The rows of a group lie close to one hidden flat surface of 12 dimensions, which may be shifted away from zero. Surfaces can cross.
Known rows, each followed by its group:
326 74 -42 -59 62 -2 106 178 233 100 36 -15 -105 -189 -116 -17 52 206 -20 -6 -> k383
82 -28 -239 -26 -100 -241 330 396 -107 51 127 185 77 229 -207 17 80 36 3 95 -> k859
-196 -194 131 127 122 73 -164 -314 201 192 -192 6 -110 -285 59 2 91 -256 211 96 -> k885
-92 -135 104 -90 29 -61 -18 -142 51 128 41 -219 20 -182 142 55 -66 44 -9 -1 -> k318
-24 33 191 -175 34 65 -84 -104 -110 -30 -1 -38 51 35 71 -103 -42 -57 41 11 -> k318
-25 -97 65 -147 22 -58 4 -167 -156 47 2 -92 -59 -38 -49 14 72 -39 77 176 -> k859
-24 61 139 -31 -49 227 -72 -34 198 21 -83 43 78 -149 12 -62 122 53 -146 -63 -> k383
142 177 -11 144 85 334 -44 -191 -261 -108 -9 -123 75 74 206 36 106 85 -29 -24 -> k885
49 11 -48 156 -42 227 115 163 43 -47 -210 142 113 201 -89 -29 23 170 -184 34 -> k318
7 -45 115 -180 -48 27 -72 -115 80 -20 24 3 -45 27 -27 -122 -11 27 44 73 -> k318
-80 174 92 102 15 32 -10 -44 115 -4 96 -228 -18 -67 -11 -178 -85 -75 24 98 -> k859
-145 159 4 -52 60 175 -4 147 90 117 87 38 -132 -134 171 -348 97 -436 98 -134 -> k318
-177 -31 14 56 -59 -18 156 -278 10 -91 -107 -244 55 -173 45 -16 176 -278 12 -18 -> k885
67 166 -21 -28 -99 107 20 14 -20 -163 -6 23 119 56 8 37 140 17 22 -38 -> k885
-116 -254 279 -114 32 142 -332 -99 113 313 104 415 -3 -17 72 -138 34 33 -113 -90 -> k885
-224 -94 24 175 51 105 -97 -305 -63 62 -85 -169 -64 -116 36 76 140 -91 -50 196 -> k383
90 68 -37 42 70 -6 -96 -18 47 -112 14 166 147 217 64 -172 -30 63 -95 45 -> k885
-71 0 178 -81 135 -23 47 47 -205 151 28 -166 242 -132 200 1 -151 9 -146 -30 -> k318
-176 -194 126 -146 -64 32 -27 139 160 238 31 -49 6 -84 126 -49 -84 157 -259 -78 -> k318
-263 -27 154 -76 -113 -147 4 -26 18 61 83 -196 54 43 -112 -2 7 23 -18 339 -> k859
110 245 154 -256 -103 4 48 142 -144 -265 -136 -144 197 171 -150 123 -97 263 -2 201 -> k383
297 194 -134 -37 -78 100 -167 -45 218 -87 323 503 -21 55 -102 -291 316 19 102 -87 -> k383
-296 2 46 5 116 187 -41 91 -191 333 149 -109 7 -194 353 -97 149 -250 -184 -57 -> k318
126 -150 -114 4 -22 -248 183 169 266 139 36 135 -108 -67 -321 -37 -7 62 97 108 -> k859
5 -115 113 118 241 -31 -80 51 139 393 2 186 -173 -266 -161 -135 27 -120 -27 122 -> k383
-130 -38 -272 94 -104 137 262 -7 -34 -10 -56 -250 -91 -70 71 -66 94 -63 -85 -30 -> k318
-245 130 290 38 -144 129 -248 82 267 0 83 33 130 71 2 -48 -13 127 -186 40 -> k859
-76 -166 128 -145 -86 62 -347 -142 -54 126 224 75 -274 87 82 45 44 76 -4 -19 -> k383
-52 -237 315 -177 -27 59 -35 -78 -92 257 -49 181 -160 -88 -326 -68 49 11 -139 68 -> k383
158 -65 35 5 82 48 14 178 94 143 12 233 -10 33 -59 -216 -184 174 -266 -177 -> k383
25 -194 52 -144 60 -144 41 41 -117 185 123 14 -83 70 -45 -43 -21 69 -88 138 -> k859
79 -112 -124 -53 4 -115 172 176 32 137 -12 235 47 -67 -47 110 249 -101 88 -9 -> k859
-98 50 45 -51 -81 167 -135 -66 -71 -42 17 56 43 61 117 70 105 -32 105 -21 -> k318
80 238 370 -4 127 -33 -122 69 -44 65 199 -28 260 96 24 -30 249 35 -229 282 -> k859
-150 35 52 -45 -39 45 -82 38 95 -35 -103 304 278 14 -3 -37 87 -78 41 3 -> k383
16 82 191 268 90 -200 37 147 272 46 72 -216 67 57 89 144 -93 -12 -50 6 -> k885
-70 63 -141 -335 -282 30 356 264 -108 -128 8 -126 17 113 -32 -338 -216 -12 -153 -221 -> k318
-50 -52 11 -180 -106 -107 113 -40 58 11 67 -84 117 -110 -15 -44 -13 45 8 9 -> k318
122 88 118 -68 162 -161 15 90 -37 18 -13 205 309 63 -85 -58 102 4 -46 249 -> k859
-143 20 70 -143 71 147 -141 -85 -230 52 131 -279 -80 23 408 -202 -250 -94 -91 -200 -> k318
44 -78 -134 -26 -91 -59 287 -72 49 35 15 -316 -187 -285 -119 -19 54 -25 -116 -97 -> k885
-64 -24 55 98 64 -6 -46 85 107 7 -136 -233 -17 0 145 75 -314 142 -106 -83 -> k383
363 193 -62 22 222 -105 -177 -68 241 -13 165 26 -174 -95 -101 -96 60 105 249 279 -> k885
18 -36 104 18 -5 -218 -88 -198 112 -11 266 87 47 71 8 -59 260 -137 47 156 -> k885
-215 188 171 40 -99 152 -106 128 129 -29 90 114 282 124 73 -189 20 1 -202 -12 -> k859
-463 -70 195 -80 -407 30 -127 163 29 185 379 -109 -68 187 1 247 356 81 -154 212 -> k859
-104 -43 -195 119 65 -103 -78 157 33 44 -16 81 -80 59 56 36 -177 -27 96 15 -> k859
-45 84 -110 27 -134 56 327 -66 -237 -140 6 -123 32 -49 -47 -180 -69 -260 -81 -306 -> k885
14 44 -95 230 -81 103 -43 107 135 43 87 214 -232 65 -213 -101 -9 15 -29 -96 -> k383
205 216 149 -232 -25 175 30 -169 -21 -42 169 206 97 -179 -114 -505 12 -96 -90 -244 -> k885
220 59 252 -264 94 -27 219 87 -24 96 -79 53 204 -189 -49 27 243 -100 22 43 -> k859
20 -33 70 212 203 42 -63 -165 -127 130 17 240 296 -43 110 58 133 -76 -2 59 -> k318
-109 214 5 53 62 179 -63 129 -31 -14 -134 167 227 -101 28 -23 112 -150 40 41 -> k383
96 89 -215 -11 18 38 -66 112 -47 -49 113 243 3 61 151 -46 -6 -99 187 -245 -> k383
-207 20 -46 -74 -286 123 220 63 -203 -3 192 -102 30 194 -34 -230 -17 -34 -139 -66 -> k859
16 -248 155 -93 -68 -314 -97 -78 384 -55 -5 38 41 98 -21 38 -294 217 57 -38 -> k383
158 32 149 63 20 42 1 -108 -28 -29 -20 57 127 108 -88 160 171 146 65 214 -> k885
186 -19 -54 -148 -78 -39 140 -70 46 -150 -31 -107 -168 193 -202 -290 -157 114 8 107 -> k318
-185 -298 62 108 -106 23 35 -222 -204 82 77 264 158 260 36 -21 179 -125 -129 -64 -> k885
319 181 22 48 95 41 14 -58 -52 13 173 28 -168 -72 -195 -55 31 31 260 84 -> k885

New rows, each followed by its group:
-6 104 -6 145 18 177 -117 125 324 57 -28 67 -65 -164 96 -40 -47 -33 -2 -237 -> k383
55 -14 45 -127 -15 138 -14 -152 -102 22 -7 -117 -125 -145 66 36 61 -28 32 -120 -> k383
58 -5 30 359 143 27 -28 -208 94 0 27 125 218 158 127 -64 168 -86 -10 94 -> k885
50 -74 119 -21 75 -73 -84 98 197 110 -9 -111 -198 -75 59 44 -320 91 19 -160 -> k383
172 -95 52 34 244 -46 -19 -207 7 133 1 25 -35 -147 -11 -93 159 -53 -47 134 -> k859
230 63 -17 299 101 164 100 -113 37 -21 -15 251 228 64 -84 -116 129 40 31 5 -> k885
80 92 -38 329 117 26 -5 78 -259 -7 188 6 -52 313 150 67 -149 -35 61 -80 -> k885
-156 -9 -275 347 -145 141 150 17 201 -118 -208 29 108 9 -56 50 87 33 -128 -92 -> k383
56 -140 160 -250 123 -12 -46 -300 -160 35 -65 -18 -16 -38 -87 -307 -120 29 -150 126 -> k885
46 -53 29 -120 -200 8 142 37 -70 -16 81 -167 0 38 -18 208 144 198 -207 -25 -> k885
-151 49 25 -59 -133 317 -48 -37 87 1 -141 -66 136 -208 87 171 410 106 -157 79 -> k383
26 -37 20 -31 23 -30 212 130 34 115 -12 -41 82 -58 -48 -71 1 -17 -83 5 -> k859
39 -21 -136 233 140 -181 23 96 -25 84 -8 -95 -219 52 -110 39 -248 -11 110 131 -> k383
177 -57 -38 -50 64 -114 59 -66 -255 -139 1 340 272 271 -8 -147 -219 -22 73 -187 -> k318
-39 -235 96 98 -16 20 34 -175 53 94 -98 -167 -195 -42 -92 -23 -163 127 -209 -31 -> k383
157 152 239 -118 98 -127 -282 80 164 142 391 -62 -237 -69 55 -51 -48 36 84 19 -> k885
-206 82 164 98 -65 182 117 192 42 116 -326 -87 19 -212 -326 165 136 22 -127 234 -> k383
16 -98 134 -157 -36 -140 -24 -39 78 -14 56 140 140 129 -50 -161 4 90 -195 45 -> k885
103 140 93 111 161 295 -225 -208 119 2 -96 173 60 -135 66 -71 127 -38 222 62 -> k885
8 -107 -77 128 12 243 140 -96 -158 -60 -219 -233 -43 176 98 -95 -137 194 -316 8 -> k318
-99 -28 -35 32 49 -55 -186 -15 59 40 43 151 -18 31 10 -3 38 -31 92 99 -> k859
106 72 132 151 -28 357 -95 2 19 134 112 -8 36 -56 190 245 218 195 -72 -126 -> k885
-190 -151 -53 84 22 66 -64 -83 -151 98 -73 -282 -109 -27 97 241 104 129 -161 260 -> k383
-263 -79 124 10 -82 36 -246 82 178 43 -125 -8 -2 -19 31 212 -29 117 -48 74 -> k859
-101 -124 -20 -186 -125 -111 168 173 26 23 -155 43 62 -55 -140 125 -10 -4 82 63 -> k859
191 11 -16 118 117 -42 -37 36 30 101 85 7 -175 -21 -48 60 93 58 -16 65 -> k859
-72 9 87 -116 -69 -119 111 101 -49 -16 -114 -77 82 -148 -42 333 26 -100 299 2 -> k318
3 -3 -191 72 38 127 41 318 60 130 -44 136 45 -56 125 61 51 100 -148 -119 -> k383
220 15 -158 -274 -71 21 217 277 -39 -4 -79 200 133 -128 -31 93 149 56 103 -154 -> k383
43 -52 -229 238 -19 3 96 -116 -36 -83 -64 94 14 34 -132 130 272 -4 -42 102 -> k859
76 -179 179 -290 -130 -21 -50 57 82 207 75 230 -289 -199 -254 105 134 -15 165 -107 -> k383
-41 -152 -47 112 6 -362 -20 -109 400 -1 89 -105 -13 -8 6 159 299 -7 -10 294 -> k885
-70 -133 171 28 -10 -173 -56 73 289 209 276 133 23 -14 85 -206 -41 -58 -259 -202 -> k885
-15 -28 11 148 -106 -1 171 90 234 -20 -164 -120 -27 -94 -201 210 83 136 -89 60 -> k859
74 207 86 16 20 -11 5 -42 253 -136 -50 -364 93 -139 161 117 155 57 -85 75 -> k885
114 74 -33 -76 -104 31 -208 -13 52 -75 257 44 -342 62 -2 72 4 26 242 -120 -> k383
157 -180 73 -180 17 67 112 154 100 122 -185 338 139 -123 -38 0 110 49 -136 -235 -> k859
-60 55 342 104 -71 -37 37 -176 40 46 229 90 209 3 -12 -43 231 -284 56 -112 -> k885
21 -167 44 -185 17 -38 152 -205 -179 107 5 -39 -4 -136 -8 -70 183 -133 36 116 -> k859
83 117 28 18 85 70 -55 -174 128 -54 -21 -168 33 -176 105 -43 75 25 24 58 -> k383
273 -80 -167 -289 105 -153 159 276 -51 85 3 21 34 -99 145 138 -70 125 112 -154 -> k383
20 -98 -208 -13 -83 -75 120 -49 -242 -5 147 -15 -201 82 -90 -12 2 -56 31 -37 -> k885
-159 -224 -85 2 -136 91 -1 -239 -147 54 6 175 -63 2 -33 85 271 -136 84 -10 -> k885
-62 108 -66 -47 -62 54 -2 -30 57 -56 28 -234 -216 -96 70 -23 6 -154 215 -13 -> k318
-83 -199 77 23 -34 -157 -99 46 35 214 312 -16 -192 70 103 76 19 0 -113 -64 -> k885
255 -209 -116 21 80 268 152 -122 -136 261 97 -45 -391 -202 67 -161 41 49 -280 -341 -> k383
41 -35 188 12 83 -64 -328 -275 151 133 285 8 371 -65 162 70 -14 489 -189 206 -> k318
-111 51 -19 102 -94 135 181 -40 -107 -93 -251 -48 42 -101 -186 58 52 -115 4 1 -> k383
8 -148 52 9 91 -262 84 32 -37 138 -80 -9 -160 -70 -267 74 -164 -57 196 164 -> k383
131 103 40 167 100 16 -38 28 295 25 -33 -62 15 -76 -49 -3 -45 137 60 117 -> k318
-32 29 -9 124 73 -60 -5 -67 29 -23 -14 -28 -13 9 27 -69 -62 -172 81 -16 -> k885
-8 15 -163 165 -123 74 185 2 120 -92 -157 18 -2 -106 -160 70 101 -62 62 -90 -> k383
-212 -12 83 65 3 79 -47 -72 -175 -20 -145 -22 9 27 -29 28 -87 -120 24 19 -> k383
-109 -179 -107 -89 -128 55 75 -210 -231 -12 14 -77 -49 44 51 57 178 -44 10 53 -> k318
70 35 123 -1 29 205 -113 -55 -8 92 42 -156 -182 -49 -16 -43 62 225 -271 89 -> k383
-140 -204 -67 142 -132 17 161 -230 -205 -125 -142 199 88 244 -187 -175 -155 -87 -123 -113 -> k383
-36 22 289 -72 8 268 -99 -46 35 7 -167 214 259 15 48 -130 -62 64 -112 -129 -> k885
70 -103 97 21 -5 111 44 -219 -1 82 -9 -247 -291 -176 -39 -12 -38 41 -95 -87 -> k383
58 -167 131 -49 -7 1 108 13 119 64 -92 62 145 11 -85 -123 -64 215 -335 -17 -> k885
41 -142 161 -146 50 26 38 -111 64 180 -103 -33 -13 -280 -58 12 110 0 -56 28 -> k383
-20 236 122 219 90 8 123 -53 62 -179 -269 -194 43 -94 -130 -67 -347 -191 194 -63 -> k383
-38 10 171 -4 -64 123 41 -14 -80 9 -128 17 -104 -28 -214 -55 -125 -37 -50 -88 -> k383
-50 23 19 -23 122 -18 -152 -43 106 -3 -137 118 66 -101 31 -93 -124 -91 143 22 -> k859
-201 93 -93 95 -57 -145 -144 149 39 -117 125 -39 -71 191 221 92 -30 -225 132 -95 -> k885
